The rows of a group lie close to one hidden flat surface of 12 dimensions, which may be shifted away from zero. Surfaces can cross.
(in the rows, 128 means zero)
Known rows, each followed by its group:
[136 157 165 167 148 132  85 115 102 151 107 113 124 152 131  86 147 154
  43]
(1)
[115 139 119  87 152 123 184 131 168 141 148  90  85 145 154  61 130 183
 164]
(0)
[ 97 133 121 111 176 153 181 119 186 139 129 135 106 114 144 140  95 203
 173]
(2)
[147 132 155 130 166 164 152 169 126  84 143 121 126  76 129 189  83 105
 168]
(2)
[182 123  92 170 129 107 135 146  96 137 106 112 125 116 185 136 137 160
 144]
(0)
[114 121 135 124  94  90  48 116 107 109  63 109 108 148 122 101  81 147
 157]
(1)
[ 96 133 123 161 148 151 116 122  78 137 109 167 170 130 156 156 187  97
  96]
(1)
[102  47 154 168 163 129 101 144 141 125 101 104 145 116 144  89  97 124
 130]
(2)
[156 151 138 109 112 116 144 172 134  88 131  95  84 120 148 123  99 109
 167]
(3)
[142 172  71 105 109 136 108 105 155 120  91 142 118 101 149 161 105 101
 104]
(3)
[156  74 100 153 173 135 142 103 201 164 134 128 155  96 103 153 101 161
  92]
(2)
[108 132 145 131 113 105 184 189 112 101 125 128 144 138 160  68 106 167
 157]
(3)
[148 137 163 133 139 105 139 187 115  94 150 129 109  97 140 175  77  97
 180]
(2)
[151 176 157  94 170 134 162 122 139 111 173  48 109 129 118 106 126 136
 137]
(0)
[131  93 111 133 132  85 203 153 138 133 176 124 140 174 119  80 112 167
 133]
(3)
[117 162 120 152 130 136 187 145 147 143 169 179 114 150 171 144  92 113
  78]
(3)
[ 96  77 145 154 188 126 146 138 156 119 132  76 141 116 166 111 106 111
 154]
(2)
[141 165 161 147  95  82 105 186 123 115 109 147  99 174  81 125 179 149
 121]
(0)
[128 143  78 129 160 113 182 124 126 127 161 143 150 139 179 129  74  88
  85]
(3)
[ 90 123 108 123 130  87 133 141 138 136 119 163 118 161 148 112 110 130
 132]
(3)
[122 200 164 129  87 157 118 148 159 140  99 156 102  85 169 136 128 163
 127]
(3)
[102 143 146 100  98 147 110 124  89 104 111 106 106 131 146 106 140 121
 180]
(2)
[126  94  64 135 145 125 149 100 197 128 120 106 134 114 146 160  94 111
 146]
(3)
[144 133  99 145 157  89 153 165 161 125 106 141 176 120 111 120 146 143
  83]
(0)
[125 142 119 152  95 131 125 127 133 127 110 153 130 144 101 181 189 144
 145]
(3)
[ 85 107 136 141 199 127 173 149 156 125 132 118 172 109 170  86  85 127
 111]
(0)
[107 130 139 112 140 135 129 101 169 140 132 135 188 101  73 140 140 145
 106]
(2)
[106 180 151 105 154 122 173 126 115 146 132 138 151 118 146  78  91 227
 126]
(0)
[137 166 156 118 126 145 154 146 127 118 158  89  58 147 147 117 157 127
 157]
(0)
[102 161 130 155 122 127 148  96 104 132 175 132 124 159 153 202 136  74
 143]
(0)
[160 123  95  83  95 139 113 134 102  85 101 128 142  90 114 132 104 107
 163]
(2)
[160 177 192 132 152  87 107 130 125 123 141  79 152 120  76 113 117 150
  92]
(0)
[ 98 154 103 138 114 130 152 138 155  88  85  88 169 144 141  84 155 141
 114]
(1)
[ 93 131 130 115 153  85 155 126 164 159 139 110 133 110 192 104 109 134
 159]
(2)
[105 100  87 120  82  56 113 105 154 136 115 110 113 164 143 131 126 122
 193]
(0)
[160 121  96 137 110 137 104 107 149 135 102  88 125 114 152 107 151 119
 108]
(1)
[ 81 171  84 104 128 168 180 107 196  99 112 135 131 124 147 134  82 144
 127]
(0)
[106 143 165 140 122 160 111 120 183 125 148 128  86 112 133 198  95  70
 143]
(1)
[ 89  74  72  98 116 157 177 110 150 114 141 169 135 141 106 162 110 133
 192]
(3)
[111 148 135 168  91 121 176 130 145 126 165 136 123 204  99 150 155 140
 113]
(1)
[127 198  88 110 125  70 129 157 140 116 117 153  82 152 190 126  84  78
 101]
(3)
[135 185 123 108 128 137 150 121 191 162 119 144  91  93 160 143 105 183
 131]
(2)
[158 144  84 144 152 177 144 153 190 105  87 118 101 105 148 130 122 141
  85]
(2)
[137 169 117  89  79 120 128 144 147 128  96 134 120  87 161 107 123 152
 158]
(0)
[ 83 168 118 119  77 172 129 125 103  85  73  99 146 124 195  74 118 128
 146]
(1)
[155  94 115 151 163 148 102 142 169 138 128 134 128  77 149 170 114  48
  96]
(1)
[102 142  59 104  97  94 145  93 151 107 100 141 159 153 104 157 105 149
 163]
(0)
[172 162 142 152 121  99 127  97 133 178 168 108 105 156 122 140 156 132
  81]
(3)
[140 111 134 193 122 144 113 185 178 123  95 157 118 104 146 158 142  97
  85]
(1)
[114 123  95 108 181 100 146 110 116 138 144 141 181 126 127 126 131 102
  97]
(3)
[175  61 118 178  92 180  77 129 100 136  98 145  70 111 168 133  81 136
 129]
(2)
[ 88 159 123 125 118 176 189  91 182 113 173  95 141 150 134 120 106 105
  98]
(1)
[ 94 186 167 128 145 128 145 126  95 102 168 128 133 163 130 129  83  87
  90]
(1)
[ 88 166 153 147  87 136 120 171 136  60  84  92 124 144 160 105 114  82
 139]
(1)
[121 117  95 151 110 113 179 140 122 129 151 185 149 156 119 181 138 134
 137]
(1)
[156 144 146 136 148 125 129 135 202 121 122  96 128 106  77 150 125 144
 110]
(2)

New rows. What belongs after each?
[170 169 131 107  61 100 111  91  73 153 150 109  96 167 103 120 178 164
 150]
(3)
[ 97  69 108 121 155 118 123 139 135 118  88 106 110 155 142  60 123 167
 164]
(2)
[155  67 126 150 155 116 134  98 141 178 168 145 133 109 113 166 101 152
 137]
(2)
[155  99  97 120 157 164 141 120 188 106 111  66 131 107 113  95 114 139
 112]
(0)
[157 143 122 119 132 136 134  96 155 176 146 129 121  90 138 155 123 150
 127]
(2)
[137  97 141 151 120 134 108  78 134 156 133  79 127 120 123 151 158 151
 168]
(3)
[ 98 160 204 159 107 107  91 125 177 139 127 105  92 167  97 109 101 152
  96]
(0)
[ 98 177 161 103 158 161 137 122 128 172 118 161 109  90 169 110 144 191
 127]
(2)
[107 139 163 112 142  94 133 180 110  78 126 100 122 129 130 118 120  98
 185]
(2)
[114 135 187 172 173 111  93 170  89 123 118 141 141 141 125 120 147  95
  68]
(3)
[132 119 100 144  96 173 103  91  90 158 136 214 135 112 165 172  82  83
  73]
(1)
[173 110 126 169 105 140 113  91  97 124 149  76 113 154 138 124  93 119
 105]
(3)
[113 167 160 130 110 134 114 146 142 125 115 107 108 107 176 113 128 106
 130]
(2)
[113 116 133 137 116 157 106 125 194  70  78  44 114 140 103  98 125 126
 144]
(2)
[148  87 164 143 128 212 166 112 105 122 192 130 136 121  89 157 118 126
 129]
(3)
[152 107  99 142 146 139 143 168 139  71 117 102 138 119 127 148 113  75
 126]
(2)
[ 99 121 133 116 110  89 131 106 114 148 156 150 181 139 106 131 155  98
 120]
(2)
[145 173 141 122 116 173 140 168 125  81 114 128  71 110 137 167  99 139
 170]
(2)
[ 75  89 123  94 124 157 167 118 181 161 144 195 113 124 135  93  63 179
 137]
(3)
[154 130  92 153 190  68 171 118 151 132 152  73 150 150 135 134 126 138
 116]
(0)
[158 126 101 164  80 153  84 120  75 144  81 134 136 130 183  75 150 121
  59]
(1)
[164 168  76 154 159  78 168 152 143 118 138 108 153 107 176 183 145  76
 120]
(0)
[148 138  97 114  79 135 131  63 136 165 160 119 118 124 145 160 134 121
 145]
(2)
[205 102 159 135 149 104  80 175 128  93 108  95  77 142  32 134 131 169
 145]
(2)
[176 229 162 124 156 108 151 147 136 137 148  74  78 106 155 162 176 159
 158]
(1)
[144 178 115 173 114 113 111 141 205 137  97 121  91 117 164 171 128 120
  93]
(3)
[114 136  96 138  67 130  68 100  76 116  60 164 143 156 134 102 105 149
  98]
(3)
[169 154  76 137  95 118 130  79 180 165 118 126 136 137 120 128 126 168
  64]
(3)
[106 130 132 154  39 144  74  78 100 127 122 118  96 183 136 150 158  80
 136]
(1)
[119 142 133 147 132 162 106 138 118 118  67  71 143 109 186  54 185 136
 102]
(1)
[ 80  97 148 145 134 128 127 149  82 111 127 135 134 156 156 105 135 100
 155]
(2)
[115 155  65 116 100 102 143 122 193 155 117 196 100 163 129 140 103 142
  85]
(3)
[150  65 111 162 165 147 130 126 149 129 124 116  96 154 100 138 127 166
 132]
(2)
[173 127  66  93 159 119 180 153 100  91 137  88 144 107 145 131 162 109
 176]
(0)
[130  62 103 160 126 138 145 119 114 123 151 108  91 151 175 152  92 105
 189]
(2)
[122 131 161 160 184 132 153 153  70  93 138  91 127 149 152 122 113 127
 141]
(0)
[141 116 125 131 126 116 135  72  86 157 173 100 137 153 115 147 164 133
 146]
(3)
[120 133 123 175  80 135 134 160  42  68  85 134 170 159 153 111 124 134
 131]
(3)
[143 168 113  90 142 154 155 119 105 124 143 130 112 104 145 150 142 137
 162]
(2)
[149 143  89  92 109 167 108 106 119 141  96 145 154  61 163 108 125 124
 105]
(2)
[115 155  92 129 152 111 185  96 153 134 154  94  97 180 153 140 118 163
 154]
(0)
[ 99 171 133 124 154 133 170 185 189 104 108 132 119 121 158  97 112 140
 108]
(0)
[156 165 119 108 138 102 145  95 104 161 154 109 160 118 142  97 135 141
  92]
(3)
[112  95 113 142  68 159  86 123 144 120  65 165 140 119 115 118 114 160
 125]
(0)
[133 143 169 118 172 107 131 153 109 104 151  66 134 110 135 129 158  78
 153]
(2)
[125 165 121 108  75 186 125 133 108  99 119 149 124  91 152 169 138  80
 155]
(0)
[117 100  95  99 101 137 192 139 129 106 146 136 125 134 155  82  49 156
 166]
(3)
[114 135 170 135 142 114 149 153 112 103 184 146 104 160 117 163  65  72
 135]
(1)
[132 142 121  87 131 188 121 113  92 110 124 173 165  96  88 143 127 108
  95]
(3)
[162  98 138 138 192  94 102  99  76 150 172  64 131 165 111 105 185  85
  95]
(1)
[101  67 120 129 133 140 128  67 110 181 154 145 155 134 127 128 138 150
 141]
(2)
[104  71 150 135 127 132 127 129 130 153 136  96  94 130 180  72 120 132
 173]
(0)
[154 162 124  97 108  99  97 149 208  81  82  66 122 102  92 105  99 117
 125]
(0)
[154 139 124 108 113 112 157 114 126 153 168 122 120 146 110 108 137 159
 124]
(3)
